The rows of a group lie close to one hidden flat surface of 11 dimensions, which may be shifted away from zero. Surfaces can cross.
Known rows, each followed by its group:
[-13   4  -6  -5 -15  10 -12   8   1  11  -8  20  -7  -1  -2   3]
K199
[ 13  -1 -16   7  -2   7   4  -3  10  -1  -6   9  -4  -8 -29   4]
K243
[  5  11  -5   3   2   1  21   5  -8  13 -14 -30  -7  -1   7   2]
K631
[-13 -12   0  12   4   8  15  -2  14   9 -17  -1   7  10  13  -7]
K617
[-21   4  -4 -24  -2  12   1   1   3  21  -2   3 -11 -15 -17  12]
K243
[  7  10  -5  -6   3  -7   6  18  27  -3  -5  -7 -10  13   1  10]
K631
[10 12  2  1 -5  4 -1  9 -8 18 -3 -4  1 -1 12  3]
K617
[ -8   2 -12  -1   7  26   5  20   4  -1  -3   0  -4  26  27  10]
K243
[ 6  1 10 -4  7  8 -5  2  5 13 -1  5 15  1  9 10]
K243
[ 13   1  -1   8  13  -1   8   0 -10  22 -19  -1  17  -3  11   0]
K631
[  2   3   8   0  -8  -2  -4  21   5 -17  16  22  10  18  23  21]
K243
[  1  -2   8 -16   2   6 -11  -2  15   2  -6  16  21  14  -1  -3]
K617
[  5 -22  -1   7   0  -9  10   5  -5  18   2  -7   0   7  16 -14]
K631
[-11  20  12  -5  -5 -28 -18   7 -11   1  -5  15   1  -6  15   0]
K631
[  0  -4   3  -8  -9 -27  -3   1   8  -9   1   8  -7 -13 -18  19]
K617
[  5 -12 -18  -4  -7   4  -5  -3   1 -26 -21  -4  -6  20  -7  -8]
K617
[-23   8   0  -2   1  16  -3   0 -10   9  -1   9   0  -7   6   1]
K631
[ -8  15  15  -1  10 -17  -6   2  12 -15 -19  -2  10  10  18   5]
K617
[ -1 -10   7  -1  21  -3   4 -13  13   3 -13 -19   6   3   0 -16]
K199
[ 12 -14 -14  -5  21 -18   5  -3  18   8 -21 -17  -9  10 -14 -25]
K617
[ -5   1   2   2  -3   0  15 -10  11  18  -3  -4   4  -1 -16 -31]
K617
[  9 -31  -1   6 -13 -11   0   0 -11  13   9   7   3   3   8 -12]
K631
[ -1   1 -11  17  13   3   2  24   6   5   6  22  -5   0  18  26]
K243
[ -6 -18  -9 -10  -4   6  -2  13  -9  15   1   1 -10   6  17  13]
K243
[ 13  23  14 -13   9 -19 -19  -1 -11   8   0 -13   4  -4   8 -14]
K199
[ -2  13   8  -8   6 -10 -19   0 -13 -10   0   1   6   5  15  -4]
K617
[ 27  14   2   7  -1   5   1   5 -24  -7  15 -26  -1   7  19  -5]
K243
[ -3 -20   0 -13   9   7   9  14 -12   7  31 -10   1  16  27   3]
K243
[ 1  3 -1 -5 -9 21  5  6 -8  7 22  5  1 -3  0  9]
K243
[-24  -3  10 -14  25   8 -10 -14  10 -13  10 -12   0   1  -4 -12]
K631
[ 11  22   1   7  24 -13  16   6  -2  15   7 -17  -4 -17  -1   5]
K199
[ 25 -17  -7 -23  -2  -7  -7   6   7  18 -12  -3  -3   2 -10  17]
K243
[ 21  -5   2   4   9   6 -16 -16  -7   1   8 -20  -7 -14 -11  -6]
K199
[ 19  -1 -12  -6   0   6 -17 -13  -4 -12  -2  11   5   1 -25 -12]
K631
[ -5  -6  -1 -16   3  -1 -24   9   1   0  -3   3  -7  17  17  -7]
K631
[-21   5   3   2   9   2  12   8  11   4  -5  17  10   0  10  16]
K199
[-23  10   4  -6   1  -8   0   1   6 -11  -8 -11 -13   1   5   4]
K631
[ 11 -22  -2  -1   2  -2  -9   2  11  10 -13  15  12  11   6   0]
K199
[-13 -15   6 -17 -14 -18   6 -10   6   8  -5  -9  -5  -6 -16 -10]
K617
[ 24  -7  -5   2  -3 -22  -4  -7  13 -22 -11   3   2   4 -24  -6]
K199
[ -2   9   0  -3 -18 -16  13   4 -24  -9  11   7   6  -2   2   4]
K199
[  3 -12   3  -5  -4 -16  14   5 -12  20  -7  -6  10   7  18  -9]
K199
[  8  -8  11   2  -9 -14   2  12   4  12 -10   0   4  -3  20  30]
K617
[ -1   1  -5   1  -3   8  11 -15  -7   5   4 -16  -6  -8 -21 -22]
K199
[-20   0  -7 -21  18   1  12  17   3  -7  39  -1 -10  11   3   1]
K243
[  2 -19   0  -1  23  15  -9 -11  -7   8  14  -3   3  -6  -1  -2]
K631
[ 17   2   7  -9 -17 -17  -3   0  -2   2   5   3   9   4  -8 -14]
K631
[ -8  -4   4  10   2   4  14   4   4   7  11  13   5 -15  -4  25]
K199
[ -4 -24 -11   2  30  10   2   2  -8   8   2  -8  -8  -2  15  20]
K617
[  5  -8  -5   3   2  10 -14  10 -17  11  -5  -3  -8   4  26  11]
K199
[  6  -9   0  16  -4  -6  -3  13 -19  11  -4  -3  -9  -4  33  21]
K243
[-21   3   2 -11  -8   1   4   5 -14  11  -3 -13 -14  -9  10  12]
K617

New rows, each followed by its group:
[  8   6  16 -13 -10   5  10  -7  -2  14  16  -7  15  -9 -12  -1]
K631
[ -6 -21   6   1 -17 -15   0  -3  -2  -6 -27  -9   1  17  22  -8]
K617
[ 28  -7  -7  -4  13   5  -7  -5 -15   7  32   5   4 -16 -21   1]
K617
[-20  -2 -14 -10   0  -1   2   8  -4   5  -6  -6 -23  -3   0   6]
K243
[ 11 -18  -6  -3 -15  -3  -7   2  14   8 -24   2  -9   4  -7   6]
K199
[  7   8   2 -11 -11  -3 -11   7  -5  24  -5   9   3   5   6 -17]
K617
[ 18  -3 -13 -28  26  13  -7   9   7  21   4  -3  -3  -1 -11  19]
K617
[ -2 -14  -9 -28   7  -4   4  -2   3   7  -5 -25 -17  -4 -16  12]
K617
[  9   6  -3 -10 -10 -16  -1  -6 -12 -11   7 -15 -14 -12 -19   5]
K617
[ -5  19  -1 -19   5   9   1  18   1  -3  10  -6  -4  14  13  10]
K243
[ 10   9  17  -9   6   3 -16 -13   1 -28   3 -22   2  -8  -4  27]
K199
[ -1   4  -3   8  10 -13   9   6  10 -28   2  -8  -6  11   3   5]
K243
[  3   6 -14   8   0 -24  27   8  -1  10  -7   6   1   1  -8 -19]
K199
[  8  -7  -5  14  26  -8 -10  -4   8   5 -15 -20 -16  -7   6  -1]
K199
[ -8 -21  -1  -6  -7   0  -9  -5  -8  -3  -1  -1  -3   6   6  -6]
K631
[ -2   9  -4  -3  -3   5  22  10   8 -23  27 -10 -10   0 -12  26]
K243
[-22   9   5   5  -4  -5   3  -8 -15   6   5 -14 -18 -20  -2  -9]
K199
[  4 -24  -3 -16   5 -20  -6   3   9  -3  12  13   3  10  -8  -9]
K243
[  3  -5   7 -15 -10  -5   6   6  -5  -3  33   5   2  -5  -6  15]
K243
[  0 -20 -17  11 -11   1  20   9   2 -12   4  -7 -20  -3  -5  29]
K243
[  2 -18  10  11  13 -22 -16  -9  10   8  -8   0  -4 -11   0 -10]
K199
[  7  15 -14   5   8   8 -17  -4 -25 -13   5  -6 -12   3   1 -23]
K199
[-36 -14 -15   4   5   8   9  -7   1   3  -8   0 -15   2  -3 -26]
K617
[ -1  -5   6   2  -5  -6   3  -4   0   2  29   8   1 -10 -15 -12]
K631
[ 19  -7  -3  17  12  -3   2   4  -6 -25  16  -6   8  24  18 -22]
K243
[ 21  11   5  -7   2   8   3   8  -5   5 -15 -28   3  10  20  18]
K617
[  4   0   1   6  -5  -4  12   8  -5  21 -11   7   9  -5  11  11]
K631
[ -1  14  -1   6   9 -21   6  -4  -6 -15  -8 -22 -15 -16  -5  12]
K631
[-13 -16  -2 -13 -13  16   0 -15 -11 -19  -1  -9  -1   8  -5  -2]
K617
[-21  -1  16 -13 -11   4  -1 -19  -4  -6  -7 -30  -7  -8   0  -1]
K199
[  0   3   4 -11   6   0  -3   3 -14   9  -7 -29 -10   1  20   7]
K631
[ 14  23 -24   4   6  -6 -18  11 -12  -9 -23   9 -17   3  -2   1]
K631
[-28  -3   1  13  -3  -9  22 -14   2  -5  10   7  -1 -16 -20 -13]
K199
[  6  15 -12   3  11   2  12  18  22   8   5   2  -6  14  -5 -15]
K631
[  0  -2 -16  15  -6  -3  24  10   3  15 -19   2  -3  14   8 -19]
K631
[-10  27   3   0  -1   5   1   8   2  -7 -29 -14  -2  17  26   1]
K617
[ -5   7  10  -1   0  -9   8   3   7  15 -15 -14   0   0  12  -1]
K617
[ -6   1  -4   7  19 -14  10  -6  17 -23 -10  -8  -5  -1 -14   2]
K617
[  5  -2 -14  -3  -2  13   4   0   6 -21   7   3   2  22 -13 -18]
K243
[ 10 -25  -9  -6  -9  10 -18 -12  -4   5  -9   7   7  15  -5 -32]
K199
[  6   8   7  -8 -17 -12 -14  -1  -5   1 -23  -4  -2  -4   5  12]
K243
[  4  -5  22 -10   5 -10  -2  -4   2  12   0  -7  17  -1  13   3]
K617
[  4  10  -7   7  -8   3  -8  16  -7  -9 -13   7  -6   7  23  25]
K617
[  0   1 -19 -13  19  12  -2  -2   1  -3   2  -6 -10   1 -17  -2]
K617
[ -2   5   7   3  13 -24  -6  -8  -2 -29  -3  -1   6   4   2  -6]
K199
[ 14 -29  -5 -35  -3  -6 -16  -6  -5   2 -13 -16   1  19   0  -8]
K617
[ -3  14  10  -9   4   9 -16  -2 -12 -24   1 -11   1   2  17  25]
K199
[  7 -28  -1  -7  -2  -4   1   0  15  -9  19  23  16  12 -11  -3]
K243
[-18   7 -10  17  13  -9  -2   6  -9  -1 -14   9 -14 -16   9  19]
K631
[ 15   9  11  -7   2 -19 -11  12   8 -11 -11  -3   6  15  19  14]
K243
[ -6  11 -11   0   2  21  16   4   7   5 -16  -6  -3   1  -6  12]
K631
[ -9 -13   7   2  -9  -8  21  -2  17   9 -20 -14  -2   1   2   9]
K617
[ 15 -11   5   2   2 -22  -5  -7   3 -11 -12 -20  -7  -4  -1   9]
K199
[-28  -2  -4  20  -1  -3   2   4   8 -13 -33   1 -12   5  22  13]
K243
[  7   1  25  -2   5  -9  -8 -12 -13  10  33   8  19 -24  -4   6]
K199
[-13 -25  -5   3 -21  -9   6   6  -3  -5  23  -7 -23   3   1 -12]
K631
